There are 5 ways to turn a row about zero (a turn may also mirror it). The second row of each pair is the first, turned, with some noise. The first 35 pairs use one turn. New pairs use 2 turns, one after the other, and a turn may come again.
Known pairs, each followed by its turns in order:
[ 11   7  26  -2   5 -37]
[ 13  34 -10 -31  -8  -3] | (2)

[-3  2 -6 -4  6 10]
[-7 -7  4  2  2  8] | (2)

[ 22 -16  17  -2  37 -18]
[ -9 -16  19  46  11   5] | (0)

[ -1 -23  -9   7  -4 -15]
[ 10   2 -16   3 -20  14] | (3)

[-8 11  3  2  1 28]
[ 10 -10  15  -8   5  21] | (4)

[ -6   3  -3 -10   4  13]
[ -8 -11   0  -1   6  -3] | (3)

[ -6  -7   0 -37  -6   3]
[-21  16  -7  16 -16  22] | (2)

[-37 -37  15   3  12 -18]
[-10   4 -31  44 -22  17] | (3)

[  2   9 -10  10  13  -4]
[-6 11  2 -6 -2 16] | (1)

[-12 -10   5  -2 -17  12]
[  6 -11  -3 -21   5  -5] | (0)

[ -2  16  -8   0   3 -37]
[ -2 -15  14 -15  20  23] | (1)

[ 4 -1 -3  1  8 -5]
[ 2 -1  6 -1 -5  4] | (3)

[-7 -6 15  4 31 14]
[-12 -13   0  18  15 -25] | (0)

[ -3  22  -6   0   4 -35]
[-14  17  10 -25  -2 -21] | (2)

[  1  11 -28 -11 -12  -2]
[  9 -12 -22   9  10   6] | (4)

[-19   1 -18  23 -32   4]
[-15  36 -19 -22   2   4] | (3)

[12 -4 10 -6 -6 17]
[  6   8  -3   9   1 -19] | (1)

[  3 -14  -1  37   1   1]
[ 29 -23   4  -3   3 -22] | (2)

[ 11 -13  -5   0  -9 -17]
[-20  -9   3   5  12  -4] | (1)

[ -1   4 -34  -6  23  -1]
[  3  -1 -15  10  -3  37] | (1)

[-15 -34  -6 -13  -2  21]
[ -6 -22 -35   6   4  12] | (3)

[ 19   4 -19 -13 -13   0]
[-10  17  14  24   8  -5] | (2)

[  0  15   8   4 -13 -26]
[ -8   1  10  -2 -28  15] | (0)

[ 4  7  7  8 10 15]
[12 -3 15 -6 -5  8] | (4)

[  6  -2   0 -19 -17  -1]
[  6  -8 -11 -10  -3 -23] | (3)

[-4 30 13 19 26 32]
[ 27   0  27 -26 -17  29] | (4)

[  3  -4  -3  19   3 -12]
[-19  -9  -5   1   0  16] | (0)

[ -2 -19   0  26 -13   8]
[ -1  -5  12 -14  18 -20] | (4)

[-35   0  11 -17  16 -11]
[-25  21 -11  -9  -1  27] | (4)

[ 2  4 14 17 -3 14]
[ 13 -10 -14  -6  15  -3] | (2)

[-20  -3  21  34  15  -4]
[-42 -24   1   0  -5 -19] | (0)

[ -3  -5  12   4   4 -19]
[ -5 -13   8   8 -16   6] | (0)

[ -7  -6 -13   1  -5   2]
[-1 -2 -9 -1 15 -1] | (4)

[ -2   0 -16 -26 -19 -24]
[ -4 -35 -10   3  26   7] | (1)

[ 5  2 32  9  5  0]
[  8  12  25  -7  -3 -18] | (1)

New pairs, each followed by its turns in order:
[  7 -14  -4 -23  -5  30]
[-9 -5 -2 35 -4 16] | (3) (1)

[-37  17   1 -22   6 -17]
[ 25  -3 -26 -18 -17 -19] | (2) (0)

[  0 -27   8   5 -20 -18]
[-10 -18 -17   9 -30  -5] | (4) (0)

[-2  3 16 16  0 -5]
[-20   5   1  -2   5  10] | (0) (4)

[  4  -2   2   5   2 -27]
[-11  -9 -12  17 -14   0] | (2) (4)

[ 5 16  7 14 -6  1]
[ 0  2 -9 12 -7 13] | (1) (4)

[ 20 -23   5  -4   0   6]
[-11   1  -1 -15 -23 -11] | (4) (4)

[-22   1 -12  -6  19   6]
[-10 -23  14 -12  13   1] | (4) (3)

[-35 -12  -2   6  36   1]
[  2  -2  26 -44  17   4] | (1) (0)

[37 37  6 35 15  9]
[-26  11  -3  -8 -30 -51] | (0) (0)

[ 26  -4  16   8 -12   3]
[  2  -6  18   4   7 -27] | (0) (0)

[ -2 -17   1  -7 -37  20]
[  0 -22 -27   6 -21  28] | (1) (0)

[ -3  -4  -9 -10   1  21]
[ 10  13   1 -21  -2   4] | (1) (3)

[ -4  30 -24 -23  -1  16]
[ 24 -22  -1   9 -20 -19] | (3) (0)

[-12  -7  23  -1  -5  37]
[ -2 -21  36 -22  -5   8] | (3) (2)

[  0 -10   2  17   3  27]
[23 -8 -6 -1  4 21] | (2) (3)

[ -1 -10  -4 -21  13  -7]
[ 21   1  13   3   5 -16] | (0) (2)

[13  6  3  0 37 -4]
[  7   7 -20 -17  28 -10] | (4) (1)

[-37  10 -37   6   2 -10]
[-37 -25 -33  13  -2   1] | (3) (2)

[  2   9 -11   1 -37   6]
[-18  18  -1  17  13  19] | (0) (2)

[ 10 -34 -22  24 -14  10]
[-17 -16 -23 -29  30   8] | (1) (4)

[ 2 -1 -9  5  4 -3]
[-11   3   4  -3  -5  -4] | (2) (4)

[ 37  -2 -12  -4  -3  -4]
[ 9 12 35  9 11 -6] | (2) (3)

[-18  -6 -17 -11  -3   4]
[  2 -18 -15   6 -10 -10] | (2) (2)

[  1 -20   0   5   3   3]
[  2 -10  10  14   8  -2] | (3) (2)

[  6 -12   1  19  -2  19]
[26  6  1  6 -1  9] | (3) (4)

[-13  18   9   2  -1  -5]
[ -1 -19   0 -10   9  -8] | (0) (1)

[37  8 -5 -8 -3  6]
[31 22 -3 -8 -4  4] | (4) (3)

[ 19  -2   5   8 -22  15]
[ 15  -1  23 -10   9 -12] | (2) (2)

[ -2  24  -4   9 -20  -8]
[-24   6 -17  11   8   3] | (0) (2)

[ -6 -37  10  -4   9  -3]
[ 21 -11 -25  -8  -8 -21] | (1) (2)

[ 3 -6 15  4 19  0]
[ -9 -16   2   4 -19  10] | (4) (4)

[  1 -12  16  -9   7   5]
[-5 14 11 11 14 -5] | (4) (3)

[  2  -2  -7 -37   7  14]
[ 17  -4  -8   3 -27 -22] | (0) (4)

[  2   0  -2 -15   8  27]
[  8   6  19 -14   9   9] | (2) (4)

[-15 -13  -1  27 -11   8]
[ -3  15   0 -15 -18  24] | (4) (2)

[  2  10 -16  -4  -4 -18]
[ -2   6 -10  -1  -4 -22] | (3) (3)

[  0  18   8 -10 -37 -17]
[-10  18 -28   3 -32  11] | (2) (0)

[-29  -5  13   0 -18 -15]
[-11 -30 -24   1   4   7] | (2) (1)

[ 7  3 36  7 -4 37]
[ -8  16  15   9 -35  31] | (1) (0)

[ -1 -13  -1   2  -2  30]
[-10  -3  21  15  10 -11] | (4) (0)

[-2 37 32 37 11 17]
[ 11  22  22 -28 -43  24] | (3) (4)

[  3  19  28 -10   3 -10]
[  2  17   9  14 -32  -1] | (1) (4)

[-2 30  3 -6 -3  0]
[-19 -16   7   8  -9   6] | (2) (3)

[ -2   7  32 -13   8   4]
[ 20  -8  11 -23 -12 -10] | (3) (2)

[  4  -8  13   0 -10  13]
[-7 20  7 12 -8  4] | (0) (4)

[ 12 -26  14  29   1   3]
[ 5  3 17  8 18 29] | (2) (0)

[ 10  23  -6 -13  -1   0]
[ 6 16 -6 14  7 15] | (1) (1)

[ -8  -2  -8 -16  -4  -3]
[ 4 10  2  0  6 19] | (0) (0)

[ 10 -12   7 -10  14  30]
[ 19 -10  27   4 -10  18] | (3) (2)

[ -9   9  -1 -19   2   0]
[ 12   2   5  11  -2 -14] | (1) (4)

[ 19  -3 -14 -32   6  16]
[-3 35 -2 -7 18 13] | (0) (1)

[ 5 -4 17 -2 20 -9]
[  6   0  18 -11  -7 -20] | (3) (4)

[  1 -23 -15  -8   1  -7]
[ -7   3  22  -2 -10  16] | (4) (3)

[  1  -1 -11  -9 -24  12]
[ 14  -1  -3  24 -11   8] | (0) (4)

